All groups share one centre, and each spreads out both ways along 11 directions, with some noise.
Some rows, each with its group after it:
[-13  -9   0 -14 -37  -2   7   8  -2 -12  -1 -15  -1 -13 -16]	rap
[ 25 -12 -11 -17 -15  51  -3 -15 -34 -38   2   1  -2  14  -2]	duzef
[ 10   2 -27  -1  14  11  23  20 -29   2  16  15  19  20  -1]	duzef
[-23  10 -14  13  26  24  -9   4 -13 -34  -5 -10  15 -14  19]	Gak
[ -3  13  10  34  21  -6  -5 -11  23 -33 -16  -3 -24 -12   2]	duzef
[ 20  14  -1 -24  10  20  22 -13  42  -9  20  14 -35  -6  25]	Ketek
[-15  13   7   5   0   4   1 -25  14 -15 -25  -7  -6   1  25]	dibes
[  6  -6 -36 -11  12 -30  -3 -23 -24  21  -1  10 -54  35   8]	Gak
[ 26 -22 -32   6   2  -9  23 -10  20   0 -29   7   7  -6  -9]	rap
[ 25 -32 -27   4  16 -17 -14 -33 -30 -27   0  10 -14   4  -6]	duzef
[ -6 -17 -20  21  31  -9  -4  17 -42  27   2  24 -31 -55 -40]	Ketek
[ -4 -11  15  32 -13 -21  30 -13   6 -41  -1  11 -29  -1 -12]	rap
[ -3 -13   8 -24 -31  -4  -9  13  42   5  -5 -10 -11  21   4]	rap
[ 25  18   1  17  31   5 -10  11   1  -7   1 -20  11  11  11]	dibes
[-20 -16 -10  10  32  31   0 -13 -13  12 -15   2 -25   2  34]	Gak
[ -4 -17   7   8  16  35 -31 -19  26  -9  16  53 -42  17 -32]	dibes
[ 26   4   3 -19 -13   3 -15   7 -20   7 -29   1 -33  13   2]	Ketek
[-11 -11 -18 -25  -7  -1  -7   8  16  20 -16   4 -10 -11   7]	Ketek
[ 16  -5 -48  -9   7   6   3   4  17 -11 -23  35 -14   1 -30]	duzef
[ -7   9 -15 -21  -8 -25  21  18   0  17  -7  28 -21 -25   0]	Ketek
[ 11 -11 -10  -2  -2  -8  -2   5   1 -12 -15   5 -15 -26  -8]	duzef
[-14 -14  12 -27 -29  53 -14  43 -23 -19 -16  45   9 -21  -9]	dibes
[ -3 -28  18 -19 -40  10  25  19  21  11 -12 -32 -15 -36  12]	dibes
[-14   1  21 -14 -24  58  24  76 -10  -2   0  40  70 -20  -2]	rap
[ 29   0 -20 -26  10  12  35 -16  27  17  21  -1 -47 -19  11]	rap
[ -1  -2  11  12 -22  -3  14  -3  12 -12  -4   6   4   3 -22]	rap
[ 25 -21   0   2 -26   8  10  -3  22 -54 -27   6  20 -33 -20]	duzef
[  3 -60  35  46  -8  15  -2 -41  -6  28 -11 -14 -15 -15 -26]	Gak
[ -6 -11   3   2   6  13 -33  32 -22  -3 -25   2  -3  -7   2]	rap
[ -6 -38  27 -30 -78  27  -7 -19  -4 -40 -26   3  56  23   2]	duzef
[ -9  -8 -13 -17 -20   7  -5  12   9 -17  -5   7  50  25   0]	Ketek
[-27   2 -32 -38  -6  10   6  -5  -7  23   5  -2 -17   9  20]	Gak
[ 19 -34 -25  29  16 -64  35  15   1   5   2  -6 -35  12   8]	dibes
[ 13  52   1 -23  15  15  34  -6  39   5  14  56 -36  46  29]	Gak
[ 10 -10  30  13   2  64   5 -14  24  59  29  49 -13 -39 -70]	dibes
[-22 -12 -24  12  20 -11 -29 -14  17  -6   7  10  32  26  -8]	dibes
[ 12  29  24  40  16  20  11  14 -18 -28 -10  31   8  19  -9]	Gak
[  0  31 -11 -44 -42  32  -1  25 -20   1  -1   0 -61  26 -21]	duzef
[ 16  -8 -24 -15 -11   9  15   7   7   8 -11  26   9  -2 -20]	duzef
[-25   5  31   7 -25   2  28 -53 -17  23 -24  -7 -11 -47  -1]	dibes
[ 20 -13 -12   3  -6 -23   2  60  -6 -22   4 -13  14  29   8]	dibes
[ 16   2  -1 -24 -11 -32   1 -33  28  36 -19 -17 -73   0  12]	duzef
[-20 -27   5   5 -13  -2 -22   3   3  16 -55 -36 -15 -10  16]	Ketek
[-29 -36   5  43  11 -13  37 -13  26  -9 -17   6  14 -19  18]	dibes
[-45  -7   4 -38 -59 -33  49  41 -30   3 -33  29  12 -20  33]	rap
[-11  33  -1  -2 -15   6  16 -11  21 -23 -12  -2   6 -11 -10]	Ketek
[-37 -74 -22 -15 -11 -22   0  58  39  31 -11 -34  39 -23  33]	dibes
[ 28  52  29  13  10  50  10  -8 -26 -10  28  13   5  11 -24]	rap
[  2  14   5  24  11  -2  41   5  20  15 -40   9  17 -16  21]	Ketek
[  2  23 -21  12  34   0  -4 -23  12   3  20  -1  -4 -22 -23]	Gak
[ 15 -20 -26 -14  -1  -9   0   2  11   5 -26  22 -18 -20  -4]	duzef
[ 25 -46  -7  20  -5  13  18 -11   2  16 -44  -9  -7  -3  -4]	Gak
[ -6  46   3   4 -31 -20  20  -6   5  10  30  26  42  29 -69]	Gak
[-15 -38 -21 -16   1 -43 -13  20 -10  17  10  27  11 -19  -9]	Gak
[-65  -8 -20 -21 -29 -17 -18  18   3 -12  -1   6  -5 -39 -25]	Ketek
[ 15  -6 -12 -11  -6 -11   8  19   8  -5 -18 -18 -23  -4  23]	dibes
[-11   9  -6  -7  -8 -15  26 -27  14   2 -10  -3 -15  -2  12]	rap
[ 13   3 -22  21  12  -9  34   5  -4  18 -21  20  61  11  -6]	Ketek
[  9  -3 -30  -6  12   5  13 -33  30   5  -6 -16   8  -1  10]	duzef
[-17  39  33   1  -8  36  -8  -4  -6  -5  43  -8   0   4 -24]	rap
[ 14  30  31  -7  -6  21   3 -27  54  20  25  34 -18  37 -14]	Ketek
[-28  -9   6  -5  -5  -5  -5  -8  14   1   8   2   7  -6   5]	Gak
[ -6 -35 -11   7   3 -15 -34   4 -47 -31  17  -5 -38   6 -13]	Ketek
[ 13 -26  27   2 -15  16  15 -11  29 -22  21  19  -5 -10  -6]	Gak
[  4  -1   8  -8  -4   1   2  -5  31   9  11  -5 -39  -4  -4]	rap

New rows. What belongs after each?
[  1  19   3  29   2  36   4  -4  15 -22 -27 -36  33 -37 -19]	Gak
[ 16  18   1   5   9   7   5  18  24  -4 -32  -1   0 -26   5]	Gak
[ 10  30 -37  -8   8  14  19  -1  41 -20  15  -4  47 -29 -27]	Gak
[-27   3  14  24  20 -18  -5 -31  26   6 -14  -5  12  32  39]	duzef
[  3   0  27  30   3 -22  12  -1  15 -20 -10   1  12 -24   1]	duzef
[-29  18   5  13  11 -35   5  18  21  53 -10  -3 -14 -33 -11]	duzef
[ 12 -10  31   5 -26 -27 -18  -3 -24  23  -6  17 -40  50 -18]	Ketek
[ 57  40 -10  12  17  -9  48 -11  -8  13 -18  23   2  14  -2]	Ketek
[ 16 -42 -48 -21 -13 -31  -3  24  42 -17   8  -2 -57  30  -8]	dibes
[-21  52  14  -7 -37 -23   5   1 -12 -15 -45   8 -29 -15 -20]	Ketek
[-28  31   3 -17   5  40 -36 -34   9 -13 -34  31  -2   6  12]	dibes
[-40 -14 -30   0 -16 -61 -37  23   3 -17 -40  29 -24  10 -20]	duzef
[ -4 -29  11  78  40   3 -24  -3 -29 -50 -19 -15  34 -27 -14]	Gak
[ 31 -34  -8 -12 -19  12  31  10  39  -9 -15  10  17 -20  -3]	Gak
[  8 -33 -34 -11  10   0 -12  -5 -13 -19 -25  21   2  15  19]	duzef
[-19  25  -9 -32  -1  12  -6  12 -15  48 -47  52  16 -14   4]	dibes
[  3   5  23  11 -16  22  14  -2   7  -9 -25  -4  -6   9   6]	Gak
[  9 -19   6  44  43  -9   2  -5 -13  23   1  30  21 -56 -31]	duzef
[ 11  44 -12  -6 -18 -27  -1   6 -29   6 -17  -6 -24  21 -27]	Gak
[-36  -1  10 -10 -40  10  -7   3  18 -17   5  -8  -1 -19 -24]	Ketek
[-19  -9 -20 -31 -20  -4  -3  -1  25  56 -14  -4 -12 -27 -17]	Ketek
[-13 -16  24   2 -22  -5 -21  22 -24 -55 -35  16  -7  18  32]	duzef
[ 18  14 -29  38 -10 -31  -3 -24  -5  25 -20 -36  41 -25 -91]	Gak
[  4   6 -34 -13  33  43   8 -22  17  61  -1 -14 -17 -37  -7]	duzef
[-29   8 -25 -25  -2  -7   6  17  17  -2 -40  -3 -16 -46  26]	Ketek
[ -9 -18 -12   2  17  43  17 -25   5 -16   5  -3 -11   7  29]	Gak
[  0  -8  -7  15   7 -14   2 -12  -6  15   6  -3   9 -29 -25]	duzef
[ -3 -44 -43  -5  30 -10 -11 -32 -40  20   7  13  27  29  20]	duzef
[-16   5 -29 -10  10  28  10 -27 -10  16  14  -8   2  -1  -8]	Gak
[ -1  -2  22 -23 -47  -2  -3 -30  27   4 -24  -9 -20  17   9]	duzef
[-36  16 -28  -1   3  17   2  46  -6   4  -5   1  20 -22 -23]	duzef
[ 47  11 -13  39  31 -19  50 -17 -12  49 -19  16  10   1 -15]	Ketek
[ -6 -12 -23  -4   8  -1  -6  -6  14  -3 -22   6   3  -5   4]	duzef
[ 17 -20  22 -10 -11  13  -8 -27   1  20 -16   1 -20 -15  11]	duzef
[ -5  12 -15   4  28 -23 -11  27  -1  -3  19  39  17 -29 -21]	Gak
[ -2 -21   1 -18 -19   8  -1  22  12  45 -11  26  36  19  -7]	Ketek
[-10  -6  21 -10  -9  14  -2 -31   9  33 -18  19 -44 -27  -2]	dibes
[ 25  -7 -60 -32   7   5  23   4  -9  47 -38  -1 -34  -5   7]	Gak
[ 19   9 -34  11  33  17  24  16 -39  52  16  65  17  -3 -51]	Gak
[-49  36 -13   5   7  -6   4   7   3  -5   9 -20   4  61  27]	duzef
[ 14  39 -35 -38   1 -35   9  26  -8   3  -2  31 -35  25   9]	Gak
[  2 -13  -1   7  13   6  -8 -41  -3  17   1 -14  -7 -28  -8]	duzef
[ 11   3 -17 -22 -38 -43  60  -5 -22  17 -62  29  -5  -5  24]	rap
[ 13  12 -14   3  29  20  25  34 -22  14   8  10  -9 -10   6]	duzef
[-11 -17   8  -3  -1  14  13   7 -24  42   1  39 -14  13  -3]	Gak
[ -5  32  15   7  -3  -5  22  32 -24 -28 -44  18 -39 -43  12]	Ketek
[  3  28   1 -14 -26  20  18 -35  17  28  -3 -25 -26   8 -21]	Gak
[-22 -46  25  37 -22 -18 -20 -20   0 -21 -23 -31  24  -9 -14]	Gak
[-10 -10 -22  10   1 -15  11   3  -5   2 -40 -17  23 -14   9]	Ketek
[ 17  12  -5  12   9  36  19  10 -42  16 -14  19 -16  11 -11]	Gak
[ -4  11 -11 -19   2  20  -8  10 -23   6 -26  21   6 -20   6]	dibes
[-19 -38 -27  32  11  -2  25  -9  13 -51  -5 -15  -9 -54  -8]	rap
[ 11   9 -59 -58  -7  -6  13 -14  16  20  -7 -15 -40   2  18]	Gak
[ 21   9  31  -1 -11 -21  -1  12  46 -17 -17   7 -18 -26   7]	Gak
[-25 -23   8   7 -31  12   4 -31  35 -35   3 -34  36   0   0]	Gak
[  2 -14  16  -6  10  10  13   0  24  21  15  47 -21  -2   8]	Gak
[ 42 -32 -14   1   8   7  26 -18  19  17 -14 -36   3  14  38]	Ketek
[-20 -10  34  12   7  38 -33 -15 -37  17  -8  12  -9   6   9]	duzef
[-31  -9  42  -8  -2   6 -25   9  33 -21 -28 -25 -32 -42  56]	Gak
[ 32  22  -5 -17  23  21 -13  26 -21  40 -13  17 -19 -18  -5]	dibes
[ -8  23  -5  14  -8 -48  49 -67  -5  25 -27  -2 -20 -14  -6]	dibes
[  8  -9   9   8   1  -6  16  34 -23  -3 -17  29  -2   5  15]	Ketek
[ 34   3  33 -18  -4  36  42 -17  37  73 -19  18  -4   2  36]	duzef
[ 14  -6 -27 -12 -13   6  26  -1  36 -28 -13   5 -34  -1  -1]	dibes
[-51  19  25   8 -28  19 -43  -7  14  -6 -10  -1 -20 -16 -48]	Ketek
[  9  -3 -52  25  17 -79  21 -19  47 -39  -6   7  11  10 -17]	duzef
[-53  -9 -36 -50 -32  58 -33  -3 -19  19 -16 -20  19  17   1]	duzef
[ 52  46 -38 -17   7  -4  24  13  -2  22 -17  12 -29  -3 -29]	Gak
